The groups are shells around one centre, one inside the other: the same stretched ball of 4 dimensions in 9 sizes.
Known rows, each followed by its group:
[-1.05 -1.39 -1.20 -0.19 -2.54 -3.25  2.09 -5.90]  Zudo
[-0.98 -0.77 -1.70 -0.44 -3.39 -2.83  2.86 -4.45]  Silog
[-0.50 -1.88 -1.80 -0.53 -4.37 -3.47  3.90 -3.81]  nefek
[-1.90 -0.74 -1.76  2.03 -3.03 -2.03  1.02 -5.02]  kod
[ 0.32 -1.06 -1.47 -1.70 -4.27 -3.11  4.05 -4.80]  vifu
[-1.05 -2.54 -1.54  1.99 -3.98 -3.00  1.97 -5.29]  Zudo
[-0.04 -0.59 -1.54  1.00 -4.58 -1.60  2.15 -5.63]  Zudo
[ 0.16 -0.81 -1.99  0.22 -5.49 -2.02  3.61 -3.92]  fovug
[-1.67 -1.23 -1.56  1.77 -2.97 -2.42  1.17 -5.45]  fovug
[-1.49 -1.14 -1.69  0.22 -3.00 -3.04  2.36 -4.54]  kod
[-1.75 -0.81 -2.01  1.38 -3.53 -2.31  1.96 -4.00]  Kaba
[ 0.30  0.16 -1.98 -0.20 -5.34 -1.44  3.44 -4.10]  Faval
[-0.45 -0.82 -1.97 -0.58 -4.52 -2.69  3.73 -3.59]  Fepe
[-1.62 -0.79 -2.23  1.74 -4.21 -2.03  2.20 -3.44]  Kaba
[-1.86 -1.38 -1.35  2.40 -2.50 -2.34  0.38 -6.27]  Kaba
[ 0.29 -1.27 -1.76 -1.10 -4.97 -2.94  4.27 -4.02]  Fepe
[ 0.01 -0.15 -1.60 -0.87 -4.15 -2.16  3.14 -4.93]  Silog
[-1.12 -1.41 -2.32  1.71 -5.09 -2.27  2.95 -3.05]  Silog
[-0.59 -2.28 -1.74 -0.51 -4.24 -3.78  3.92 -3.89]  kod
[-1.55 -2.08 -1.92  1.81 -3.94 -2.95  2.27 -4.11]  Fepe
[-1.22 -0.09 -1.96  2.57 -4.24 -0.97  1.09 -4.87]  Kaba
[ 0.07 -1.12 -1.51  1.05 -4.78 -1.91  2.39 -5.61]  kod
[-0.62 -0.45 -1.39  0.01 -3.31 -2.25  2.09 -5.71]  vifu
[-0.48 -1.17 -1.17 -0.17 -3.13 -2.81  2.21 -6.16]  vifu
[-0.57 -0.99 -1.94 -0.47 -4.39 -2.81  3.63 -3.67]  fovug
[ 0.26 -1.16 -1.83  0.42 -5.44 -2.13  3.43 -4.40]  nefek
[-0.45 -2.38 -1.39 -0.06 -3.85 -3.61  3.13 -5.17]  Silog
[-0.03 -1.31 -1.63  1.23 -4.94 -2.01  2.51 -5.24]  vifu
[-0.42 -1.53 -1.26 -1.76 -3.04 -3.81  3.52 -5.21]  Faval
[-1.16 -0.80 -1.39  0.93 -2.95 -2.29  1.43 -5.87]  nefek
[-0.35 -2.12 -1.94 -0.62 -4.83 -3.60  4.39 -3.33]  Faval
[-0.05 -1.35 -1.20 -1.47 -3.42 -3.38  3.35 -5.60]  Zudo
[-1.29 -0.46 -2.02  1.91 -4.18 -1.58  1.74 -4.32]  Fepe
[-0.74 -2.22 -1.76  0.11 -4.21 -3.52  3.47 -4.08]  nefek
[-0.82 -1.29 -2.09  2.49 -5.20 -1.69  2.17 -4.14]  fovug
[-1.61 -2.64 -1.46  1.10 -2.94 -3.75  2.10 -5.12]  Faval

New rows, each followed by its group:
[-0.21 -0.36 -1.44 -0.94 -3.63 -2.46  2.90 -5.30]  Silog
[-2.06 -1.38 -1.81  2.39 -3.13 -2.39  1.11 -4.78]  Silog
[-1.19 -0.43 -1.78  1.50 -3.72 -1.75  1.59 -4.95]  fovug
[ 0.42 -0.81 -1.76 -1.29 -4.98 -2.65  4.23 -4.13]  nefek
[ 0.41 -0.08 -1.58 -0.82 -4.61 -1.90  3.26 -5.08]  Kaba
[-1.12 -0.57 -2.39  1.31 -4.93 -1.85  2.89 -2.94]  Faval
[-0.42 -2.19 -1.58  1.53 -4.61 -2.68  2.45 -5.21]  Zudo
[-1.37 -2.29 -1.42  1.14 -3.10 -3.37  1.95 -5.40]  nefek
[ 0.04 -0.49 -1.99 -0.21 -5.20 -2.04  3.65 -3.83]  fovug
[-1.21 -1.89 -1.99  0.57 -4.16 -3.24  3.22 -3.53]  Silog
[-0.90 -1.16 -1.83  2.94 -4.68 -1.43  1.31 -5.18]  vifu
[ 0.26 -1.07 -1.29 -1.39 -3.93 -3.00  3.50 -5.47]  Silog
[-1.06 -0.29 -1.70  1.26 -3.62 -1.71  1.56 -5.21]  nefek
[-0.88 -0.39 -1.65 -0.22 -3.41 -2.43  2.51 -4.79]  Silog
[-0.73 -0.24 -1.83  1.33 -4.30 -1.47  1.93 -4.86]  fovug
[-0.76 -2.41 -1.26  1.27 -3.59 -3.14  1.97 -6.00]  Kaba
[ 0.60 -1.49 -1.71 -0.70 -5.38 -2.78  4.20 -4.34]  kod
[-0.14 -0.03 -1.82 -0.27 -4.54 -1.83  3.06 -4.44]  vifu
[ 0.11 -1.20 -1.57 -1.88 -4.19 -3.38  4.28 -4.35]  Silog
[ 0.27 -0.77 -1.48 -0.88 -4.37 -2.51  3.39 -5.15]  Fepe
[-0.24  0.18 -1.66 -0.03 -4.12 -1.61  2.45 -5.11]  Kaba
[ 0.40 -1.37 -1.67 -1.96 -4.71 -3.39  4.70 -4.04]  kod
[-0.01 -0.13 -1.78 -0.31 -4.64 -1.87  3.14 -4.54]  nefek
[-0.65 -0.93 -2.08  2.81 -5.37 -1.20  1.87 -4.43]  Zudo
[-0.22 -1.24 -1.41  0.71 -4.14 -2.30  2.30 -5.74]  fovug
[-0.69 -0.19 -2.38  1.95 -5.55 -1.06  2.54 -3.35]  Faval
[-0.48 -0.57 -1.33 -0.11 -3.33 -2.35  2.16 -5.88]  vifu
[-0.91 -2.41 -1.48 -0.12 -3.47 -3.88  3.13 -4.74]  Zudo
[-0.85 -0.85 -2.13  0.57 -4.66 -2.31  3.16 -3.43]  fovug
[-0.67 -1.35 -1.80  2.70 -4.88 -1.59  1.62 -5.14]  Silog
[-1.55 -1.35 -2.14  2.39 -4.39 -2.10  1.95 -3.83]  fovug
[-1.79 -1.28 -1.68  1.56 -2.99 -2.62  1.47 -4.94]  nefek
[-0.16 -1.48 -1.53 -1.24 -4.00 -3.37  3.80 -4.59]  fovug
[-0.23 -1.59 -1.89 -0.66 -4.77 -3.19  4.14 -3.62]  Fepe
[-1.97 -1.66 -2.02  3.04 -3.87 -2.21  1.28 -4.30]  vifu
[-0.87 -1.44 -1.45 -0.56 -3.15 -3.36  2.87 -5.01]  Fepe
[-1.20 -0.18 -2.21  2.26 -4.69 -1.15  1.78 -3.95]  kod
[-1.10 -2.69 -1.55  2.04 -4.00 -3.09  2.00 -5.23]  Kaba
[-0.23 -0.59 -1.57  1.08 -4.39 -1.65  2.03 -5.57]  nefek
[-0.64 -2.33 -1.42  0.76 -3.89 -3.26  2.60 -5.33]  nefek
[ 0.21 -1.13 -1.70 -1.93 -4.52 -3.29  4.53 -3.98]  Zudo
[ 0.24 -0.97 -1.65 -1.27 -4.60 -2.85  4.01 -4.40]  fovug
[-0.50 -1.46 -2.03  1.93 -5.35 -1.94  2.64 -4.13]  fovug
[ 0.67 -0.35 -2.00 -1.10 -5.70 -2.09  4.46 -3.61]  Faval
[-0.46 -0.82 -2.29  1.09 -5.53 -1.85  3.30 -3.20]  nefek
[-1.32 -2.08 -1.20  1.39 -2.75 -3.09  1.34 -6.27]  Zudo
[-1.86 -1.65 -2.03  1.86 -3.72 -2.73  2.06 -3.85]  Zudo
[-0.59 -0.97 -2.16  1.98 -5.40 -1.60  2.56 -3.84]  fovug
[-0.67 -1.67 -1.27  1.19 -3.55 -2.59  1.74 -6.15]  nefek
[-0.62 -0.62 -2.11  0.05 -4.71 -2.29  3.43 -3.41]  nefek
[ 0.24 -0.81 -1.57 -1.87 -4.26 -3.01  4.12 -4.51]  Silog
[ 0.53 -0.18 -1.68 -1.59 -4.77 -2.29  4.02 -4.45]  Kaba
[-1.74 -1.95 -1.37  2.39 -2.85 -2.70  0.82 -6.00]  Silog
